The same things were measured in two ways. Each way mixes the same 11 hidden numbers, adds some noise and spreads widely along 6 directions of its own, which tell nothing about the thing.
Some things both ways: the first way, then the second way.
[-10  -3   9  -4   2  -3  16  12 -26   4  -6  14  -4  -7 -18 -28 -26  -2
  17  -5  15]
[ -4 -12 -17  -4   8 -32  14  17  14   7  35 -19  -8  28 -30  22 -11  23
  15  -6  15 -17 -21]

[-15 -88   3  -5   1  18 -21 -19 -12  26 -27 -44   7  10 -50  81 -50 -66
  21  23  56]
[-15  15   9   3  17  30 -11 -34 -15 -28   0   8  19  39  19  14   5  14
  -6  37 -16  45 -12]

[ 14  17  27 -26   4 -46  36  46 -13 -17  -7  56  -9 -27  -2 -76  38   6
 -15  -3  17]
[-39 -13  25   6  13 -11 -34  28 -10 -13  13  -9   9  11 -36 -28 -13  10
  22 -12  14   4  -6]

[-22 -35  34   3   5  19   3   4  15 -25  -9 -13   7 -16   2 -14  27  21
 -10 -15  27]
[ 15  18  -4  52  -3 -11 -33 -15  13  16   8 -18  24 -10 -23  -5  20  -2
 -33   8  16 -43  24]

[-27 -14   7  45 -13  27 -20 -21   0 -17  37 -39  25 -10  -4  53 -32 -24
   9 -19   7]
[ 27  -4 -16   1 -16  -4 -15 -26  38  36 -27  34 -19 -65  37  14   6 -42
 -36  -2 -29  15 -14]

[  3  35 -16  41 -11 -12  -4 -17  11 -23  26  -5  19  -2  11 -23   8   1
  -8 -14 -26]
[-14  -4  17  18  19   2  14  -2  -8 -16  32 -24  -2  48 -32 -17  20  30
  17 -14  12 -30 -25]

[ -8  32   0  14 -19 -13 -18  -7   5  -8  -1 -10   8 -20   7  10 -32   7
  43 -30 -16]
[-12 -40 -38 -12 -13  -5  40  15 -11   6  -8  14 -33   2 -41  -5  -4  23
  33  -8  28 -12 -28]

[-20  -7 -27  17 -19   7 -20 -17  26  35  14  -3  21  -2  20  21 -47  34
  14 -16  -9]
[ 11   6 -17 -54  -5  12  37 -10   0  -8 -22  12   0  11  23  35   0  -4
  16  12 -26 -15  -2]

[ 30  75  11  -5  15 -21  14  14   4 -26   9  38   8   0  28 -90   6  39
 -16 -11 -52]
[ -5 -10  14 -22  10  -2   0   9 -43 -21 -11  10  23  44  -9  25 -51  11
  -8   0   6 -20 -26]

[ 16  20  14   8  11  -7 -20 -21 -12 -35  20 -24   6  25 -17  14  13 -53
  11   2   6]
[ -4  12  55 -20  34   6   4   1 -16  -3  -2  -5   5  14   7 -12  10 -10
  -1   2   5   7 -12]

[  1   1   2  15  24  13  -6  -7 -12 -43  -8 -16  -8  13 -17 -12 -10 -20
 -14  12  -8]
[ -1 -14 -20  21 -13 -10  13 -14  17  -3  16  -8 -18  -9  -3 -11  -5  17
  20  -2  22   5 -24]

[ 35  36 -42  -4   6 -25 -48  30 -11   7 -12  25  22  19   6 -25  26 -14
  24 -14  -8]
[-39 -13  11 -35   2  18  -1 -22  -7 -47 -52   9   6   3  15  15 -24  19
  24  -8 -22   3 -22]

[-13  -4  16  37   0  16 -16   1  18 -37   3 -26  -6 -17  17   5  -5  14
   6 -19 -14]
[  1 -18 -29  43   2  28 -14 -21 -18  -3  -5  25   2  12   5  17 -23  34
 -26  26   1   1 -13]

[ 31   9 -13 -16   5 -20 -12  25  -3 -13 -10  15   7  11  -9 -37  32  -9
   4  12   6]
[ -7   8  39 -18  -1  -2 -41   5  -5 -13   1   7  35   1  11 -12  -6 -28
  16  13   9 -16  34]

[  5  13  28  14 -10  -7  16  14 -29   4  31  13  26 -15 -18 -15 -46 -38
   2  25  -6]
[-17  -9 -18  15  12  -1  15  -6  13   2  21 -23 -12  16 -27  -1  26  14
  20  -6   1 -12 -23]

[ -6 -10  38  -5  -7  10 -13  10 -20 -16   6 -19  23 -27 -24  23 -16 -41
  18  -3  32]
[ -9 -19   2  21 -16  -7 -28 -21  22   9 -44  51  -7 -46 -17 -19   4 -10
   7   3  15  31   1]

[-12   1   7  32 -12   8 -11 -26  18 -13  18 -19  20 -16   8  -6  11  13
  -3 -18   6]
[-12 -12   7  38 -14 -18  -5 -16   8   8 -12   9 -15 -11 -54 -45  39  20
  16 -11  50   2  -9]

[  4  -5  23 -33   5 -19  11  -1  -2  19   1  19  -2   1  -6   9 -25  -5
  18  -2  22]
[ 23  23   1 -38 -21 -11  19  -2  -2  22 -17  12  -4 -34   1  -7  20 -43
   9  10  12  -7  19]

[ 13 -11  -8 -27  27  15 -30  -7   1 -15 -10 -16  17  50  -8   2  35  -5
   2 -14  20]
[ 30  20   6  -5  -3 -28   7  -4   7  15  12 -10   5  -1  -8  18  -7 -13
 -20 -19  -2 -58 -14]

[ 10 -35 -12  -6   2 -18   4   9  10  29  -6  15 -16  22 -14  -7 -17   1
   3  21  15]
[ 15   4   3 -56 -15  -7  25  21   1  -5  -2  -4   1  11  39  10 -11 -21
   5   1 -18  -4  -2]

[ -2  40  -1  -1  -8 -15 -27  -1 -10 -14  16  -2  23 -22   1  26 -23 -30
  21 -21   1]
[ 17  17   2 -36  21  24  34   1   8  -4 -21  11   4   7  12  31  -4 -10
  15   3 -41 -34   5]

[-38 -24   2  -3  -5   5  -5   3   0  -6 -18  -7  13 -21   8   8  -4  15
   8 -50  26]
[-27  -6   1  -1  20  21 -37 -30  -1 -27 -19  32  15  11   8  39 -31  14
 -17  14 -40  29 -22]

[-26 -40  16 -11  -2 -15   4  14   0  -4 -12   8 -17 -10   6  18  28   4
  28 -44  48]
[ 10  17  -5  -4 -13 -22 -30   1  28  38   9 -17  -6 -76  -4 -16  37 -45
 -24   1   3 -31  34]

[ -6 -13  -1   1   1 -19   9 -24   0  -7 -16  -5 -19  10 -12   9   1 -11
  30  -7  19]
[-10  10  10  27   8   3 -29 -45 -17  -3  25  26   7  27  -2   3   4  17
   2  40  34  47  -9]

[-26 -61  24 -36  24  23   4   1  13 -10 -39 -10 -17  31   4 -25  22  39
  -7 -21  35]
[ 35  30  -2  15 -10 -26 -12 -15  18  15  21 -34  32 -11  -8  14  17 -18
 -35  12  19 -60  31]

[ 12  45 -50  90 -12   0 -15  -6   9  -7  47   2  17 -25  12   4 -32   8
   5 -11 -48]
[-33 -43  -7   8 -16  14   4  -4 -17 -17   9  24 -34  -1 -18 -42  -9  33
  45  -5  35  12 -31]

[ -1  19 -11  13 -11 -28   1  12  -4   5  20  21 -10  14  18 -35 -22   0
   0 -17 -20]
[ 11  -5  15 -51  14  -2  28  20  18  -5  -3 -19   3  11  20  23   4 -11
  -8  -5 -26  -9 -13]

[  5   5  -9  19  15  -5 -24   7   3 -19   7   0 -12  -2  12  21   0 -14
   5 -17   1]
[ -7   1  17 -21  21  24  -7   9 -26  -7 -17   6   3 -18  21   0 -21  -8
 -11  18  -8  14   0]

[-10  22  41  -9   5  -9  19  -1  -9 -42  18   1  13 -15   8 -11  -2 -18
 -14 -18  -2]
[  6  -3  -4   4  15  14  16  -8  17  -7  18   8 -19  16 -10  10   1  18
   3 -18 -35 -27 -36]

Other things, the second way, with their names:
(424): [ 19  -3 -30 -16 -19 -27  28 -20  37   8  -6   2 -24  -3 -21  29  18  21
  -1 -25 -13 -52 -20]
(204): [ 29   5  -8  20   4   8 -11   3  13  16   1  -8  20  -2  18  18  11 -16
 -45  15 -18 -28  14]
(443): [ 12   8   6  18  11  -6   0 -17  13   4   1   5   9  10  18  15 -15  -6
   9   9   3   2 -10]
(479): [-26  15  16 -25  32  15 -25  31 -38   5  33  -6   5  18  -1  -2  -8  -1
  17  25   1 -10  21]
(684): [-28 -19 -18  37  15  28 -19 -25 -23  -3  11  21   0  20  -2   9 -18  11
   7  31  10  37 -29]
(527): [  9 -15 -24 -66 -27 -19  26  17  16  19 -25  33 -34 -22   9  19   0 -26
   6 -25 -34  -6 -20]
(112): [ 30  13  22 -28  -5   4  12   0  20  -2  -4  18   5   0  27   1   7 -31
   4   6 -24   4   4]
(247): [ -8 -51 -21   6  -9 -11   1  43   1  34   4  24 -39 -35 -44 -34   4   9
  -4  -4  33  11 -13]
(607): [  8  -8  13 -24 -10 -47   7  43  -3  16   5 -29   4 -11 -24 -20 -14 -26
   4 -16  34  -7  -6]
(430): [ -2   4  -1   9 -16 -21 -27 -13   4  13   6  17 -17 -29   6 -14 -11  -9
  -7   0  14  26 -14]
(271): [  8   8   9  -6 -10 -33   7  16  10   3 -25  -9   9  18 -12  -4   6  -2
  -5 -19   2  -3  -9]
(616): [ 27   0 -20  29 -46 -27 -13 -19  39  19  -2  22  -7 -37  -2 -22  12  -8
   2   2  23  -8  16]
(456): [ 11  19  10 -71   0 -24  23  42  -1   6  -1 -26  22  14   2  20   0 -29
  24   0  -5 -51  35]
(63): [ 27  33   3 -51  15  -5   7  20 -21  23   7  -9  17   9   8  36  -4 -40
 -30   7 -32 -43  11]
(160): [ 25  -5 -32  49 -19   7  31 -41  32  10  13  11 -42  -7 -22 -13  30  29
  10 -22  -6 -43 -37]
(261): [ 13  14 -15  33 -16 -41 -27 -12  22  20  -1  -8  17  -4 -22   9   9  -1
 -33  -1  14 -13   5]
(9): [ 21  -5   5  -4  -9   5  12   2  39 -13  -9   5   8  21  18   3  21  -1
   4 -10 -28 -30   4]
(441): [-11  -9  20 -40 -11 -26 -40  19   7  27  15  11 -11 -66  12 -21   0 -47
   4   8  20  16  18]
(707): [-11  -1  23  -1   9   4  13   9 -11 -16 -22 -22  15  20 -19 -24  29  16
   8   3  25  -8  12]
(177): [-10  10  11  26  36  -2  -4   1 -12  13  28 -25  -2  15 -36   3  11  27
  -3   2  19 -33  -6]
(697): [  6 -10 -12 -18 -20  -4   5  35  19  14  13  12 -11  -1 -35 -23  39  -2
  21   0   4 -36  36]
(392): [ 26   0 -16 -10 -15 -30  32  23  40  31  22  -6 -28 -28 -35 -20  32  -9
  32 -19  12 -46  12]
(472): [ 19   4 -10   5 -11   6  18  14  15   3  12  -4   4  16 -15 -14  35  10
  24  12  12 -40  37]
(628): [ 13  37  -6  30  15   7 -12  -8 -39  -1  20 -15  24  29 -20   7 -11   9
 -29  28   8 -20   7]
(133): [  6  19   5   6 -12 -28 -18  -1   2  18 -20 -36  27 -42   2  -9  10 -24
 -23  18  42 -12  32]
(627): [ 19  14  -5  23  -2  -9   3 -15 -10   6   8   4  10  28  -8   6  -1  16
 -14  21  24   7  -3]
(334): [ 40   6 -12  -3 -31 -17  39  -1  32  18  20 -20 -36 -20 -14 -29  49 -12
  -7 -31  -5 -49 -17]
(452): [ 15 -10 -22 -10  -2  -2  14  14 -14  10  31   5 -17  22  12  16 -32  -1
 -10   1 -14  -2 -40]
(283): [-30   6  47   0  23  23 -37 -22 -23 -31 -30  -2  51   3  17  -2  -8 -27
   5  28   8  24  12]
(99): [-19 -17   3 -35  11  -2  26  25  -8   8 -25 -17 -28 -25  12 -15   1 -12
   6 -10   1  43 -34]
(366): [ 33  16  30 -47  -3  -3 -12  -3   9  -7 -15  39  26  18  19  31  -9 -20
 -19   1 -36 -35  18]
(298): [-10  26   0   7   9 -16 -24  -7 -37   2   4 -29  39  34  -8  23 -11 -10
 -26  20  16  -5   0]
(638): [ 17 -26  -1 -31 -18   3  45  -1  36 -16 -44  28 -10   4  18  12  -8  -3
  24 -23 -24  -5 -26]
(725): [ 10   6   2  -3  -1 -22  22   7  19   8  26 -48  -1  -5 -15  -4  22 -13
  20 -17  15 -59  -2]
(487): [ 22 -30 -19 -40 -45 -31  30  -6  46  16 -28  32 -44 -38   9   3  20  -6
  -5 -39  -7 -12 -29]
(408): [ 19 -29 -16  13 -34 -23   0 -23  28  13 -33  34 -13 -30 -10  -1  -1 -11
 -23 -18   8   2 -33]
(167): [ -5 -13 -10  13 -15 -11 -14   8  16  30  -6  19  -8 -39 -35 -31  38 -23
   5  13  28  21  22]
(594): [-27  -5  -8  14  14   0  -2  22 -35 -16   5 -10  14  36 -41  -5 -30  27
  14  21  25  17  -6]
(438): [ 11   3 -11  18 -19  -4  -4 -26  22  -1 -41  21  -3 -13 -10   0  20  20
 -18  -9  -6 -14   4]
(586): [-21 -16  13 -17   7   7   7   6  -7 -23   4  11  -2  46 -14  -5   6  19
  27  -4  -5  14 -21]
(343): [-14 -10  24  16  14  27 -19 -32 -24 -35 -15  39  12  16   8   2 -43  14
   2  19  -1  34 -32]
(290): [-12  -4   3 -13  15 -24  -4  29 -19   3  39 -15   1  49 -32   3  -4  29
   9   6  29 -11  -3]
(403): [ -1  -7  13   4  -8 -32 -26   5   1  28 -14  12   1 -34   1 -13 -10 -26
 -18   6  32  42  -7]
(124): [-18   5  43 -40  18  -5  -7  13 -13  -6 -24   0   1 -15 -35 -21  25 -10
 -11 -11   3   4   2]
(467): [ 35  -1   7 -29  -3 -16  28   8  46  14  -6  19  -9  -4  14  12  16  -3
   3  -5 -11  -5   6]
(611): [  9   9 -11  -8 -23 -25 -25  -6  24  -2  -6  21  13   9  -2  23 -14  -9
 -10 -12 -30 -21  -1]
(399): [-12   2 -33   5   2  -5  13   4 -19   3   5  -1 -22  28 -27   9  -8  26
 -11  -1 -15  29 -44]
(451): [  8  -5   5 -40   0  30   1 -27  15 -19 -27  43  12  -3  38  33  -3  -3
   5  21 -29 -13  18]
(667): [ -3 -25  -1 -49 -21  -5 -10  21 -12  10 -58  35  -8 -52  23   1 -22 -32
 -28   4  -2  34  -1]
(473): [-28  -1  33  -8   0 -11 -21   8 -17  13 -40   5   8 -29 -15 -45  34 -19
  10  17  49  40  29]
(493): [  8  20 -22  28  14 -24  -8  18 -18  37  23 -40  14  -6 -39   5   2  -5
 -18  20  39 -35  19]
(91): [-13  -7  18 -34  17  36  -3 -12  10 -35 -22  36  15  27  23  23  -6  14
  29  17 -39   1  11]
(300): [  5   4   2  18 -35 -18 -23  -7   8  13  15   5   2 -25 -37 -46  37 -27
   2   0  28 -21  21]
(644): [ -7   9 -16   7   6  23 -12  -8 -23  -6   7  19   7   8   9  10 -34   2
  13  30 -13  13  -2]
(317): [-15  19  14  -6  18  16 -27 -45 -20 -13  -8  42  18  22  10  26 -15  -1
   8  33  -6  33  -6]
(166): [ 28  11   1 -33   1 -10   7  17   7  35 -28 -11  18 -30  29  22   6 -64
 -41  12 -15   1  12]
(154): [-41 -13  27 -28  16  -5 -37  38 -37   4 -10   2  19 -16 -22 -18 -20 -30
  15  19  27  30  21]
(375): [ 35  23   6 -33  21   5  35  10 -13   9  12  13  -4  28   4  28 -16   0
  -5   7 -23 -26 -12]
(471): [ 25   5 -15 -13 -23 -17   1 -21  15  11 -39  28  -4 -40  33  26 -31 -10
 -11  -7 -11 -15  -7]
(558): [ -2 -38  12   2   7  -2  24  27 -18   6   7  14 -23  19 -33 -28   3  21
   5  -5  35  14 -32]
(116): [ 11  24  11  -1  12   7 -13  -7  14  -7  35 -33  20  19  23  14  12  -4
 -13  10 -26 -40  13]
(657): [ 23   4  -6 -38 -17 -26  26  26  31   9  11 -34   1  -8 -27  -2  41 -16
  -9 -13  -4 -59  20]
(172): [  1   1  43 -59 -12  -2   7  13   5 -19 -42  -1  11 -21   2 -22  24 -28
  -2 -17  -7 -21  15]

Some of these things the first way, each followed by its name:
[  1  20 -38  44  -8 -22 -10   1   6 -12   3  10  -3 -28   0  -8  12   6
   9 -20   0] -> (616)
[ 10  42  41  20 -15 -44  36  22   5 -27  14  36 -20 -53  14 -56 -11   6
  -3  17 -26] -> (472)
[-33 -30  21  -2  12  -1  25 -16  26  -7 -18   9 -13 -35   8   5  -3  42
 -15 -32  31] -> (628)
[-14  18  -6  -6  -3 -32   5 -18  15   1   8  17 -12 -15  15  16   2  19
  17 -50  18] -> (375)
[ -8 -16  16   2 -11 -21 -15 -12  33 -22 -23 -18 -18   4  10 -18  38  19
   9 -14  12] -> (707)
[ 21 -58  39 -54  17  22 -13  42  -9  27   0   3   3  42  -5   2 -20 -21
  13  30  26] -> (451)
[ -9 -31  15  -8   0   5  15   0   7  27 -12  13  14  -2 -14 -26 -20  30
   0   6  17] -> (298)
[ -7  -5  14  21  -4   4 -16   0   6  -4   6 -13  -1  -9   9  12 -32  -3
  17 -15  -8] -> (667)
[  0   1  16  18  17  17  23 -13   9 -23  22  -6   2  13   8 -21 -46   9
 -38  22 -38] -> (452)
[ -7  -5  12  39  -8  33  11   4   2   7  50   1  31 -12   3 -13 -70  11
 -28  31 -29] -> (684)
[ 27  34   2  21 -17 -30 -17  17 -10 -33  12  -5  14  -2  -8 -30   5 -48
   1  23 -25] -> (9)
[-18  42  22  16 -13 -36  23 -20 -11 -39  10   0  -6 -44 -10   1 -30 -27
   1 -18  -5] -> (112)
[  2  -5 -19  -1  -9 -10   1   8   3  15  -4  19  30 -20  -3 -23   3  10
  -5  -4  12] -> (611)
[-11  -3 -10  41 -13  23 -32 -20   0  14  25 -27  40 -16  -6  33 -45 -18
   4 -19  -2] -> (172)
[ 28 -40 -12 -10  31  14 -32  34  -8  21 -14  14 -13  47 -11 -27  13  -8
   1  23  20] -> (133)
[-18   2  17  21   3  30  11  -8   4  19  29  13  28 -10  23 -26 -33  34
  -9 -15 -12] -> (424)
[-37 -29  32  -9  -3 -13  40   0   5 -22 -12   4 -31 -18   4  -8   9  32
  21 -38  31] -> (441)
[ 22   0  36  -5   2  -2  10  -1  -8 -10  10  -4  16   7 -13 -26 -30 -37
 -17  51 -15] -> (586)
[  1  24  35  -5   2 -23   1 -12 -17 -47  -3 -16 -19  -4 -10  -7  -2 -48
  18  -1   1] -> (467)
[ -6 -16 -22  19 -27  -8 -42   3  -2  31  19 -18  16  13 -10  34 -38 -24
  31  -6  11] -> (166)
[ 11  16 -47  39   4  25 -38  -5   1  -4  29 -10  37  31   4 -19 -13   1
 -14   6 -29] -> (725)
[ -2   1  38 -21   3 -16  31  19 -15  -1  20  33  -7 -20  -2 -24 -14  -3
  -5   0  22] -> (392)
[  4  17   5  -3  22  10  -8   0 -14 -32   3  -8   9   1  -8  -2 -15 -18
 -16 -14  -5] -> (343)
[ 11  -5  37 -31  19  22  -8 -12   2 -22 -27 -23  17  14 -16 -20 -23 -12
  -5  44  -3] -> (456)
[ 10 -14  22 -13   4 -11  -4  -1  24 -20   7 -10 -24  40  20 -29  17  13
  -8  -6  -9] -> (558)
[  1  16  -2  23  -5 -13 -12  -9   2 -29  23 -12  15  -3   2  23  20 -24
  14 -27   7] -> (160)
[-24 -46  25 -18  -1  16  -6  -2  -9  11 -19 -23   8   8  -7  17 -41 -17
  11  -8  22] -> (657)
[  3 -53  35 -11   3   9 -14  22   0 -12  -2 -22  -3  20 -14   7   0 -29
  -2  17  23] -> (204)
[ 20   0  32 -27   6 -33   3   1  -6 -15 -25   3   1   3 -28 -32  31 -34
   2  22  29] -> (271)
[ -7  -7  35   8  20  28   7 -18   2 -41   6 -22  -2  12  -6 -28  -9  -4
 -26  14  -8] -> (403)
[  1   8  -8  42 -29 -20 -12  -2  26  20  30  15   0 -20  21 -20   4  24
  14  -6  -5] -> (473)
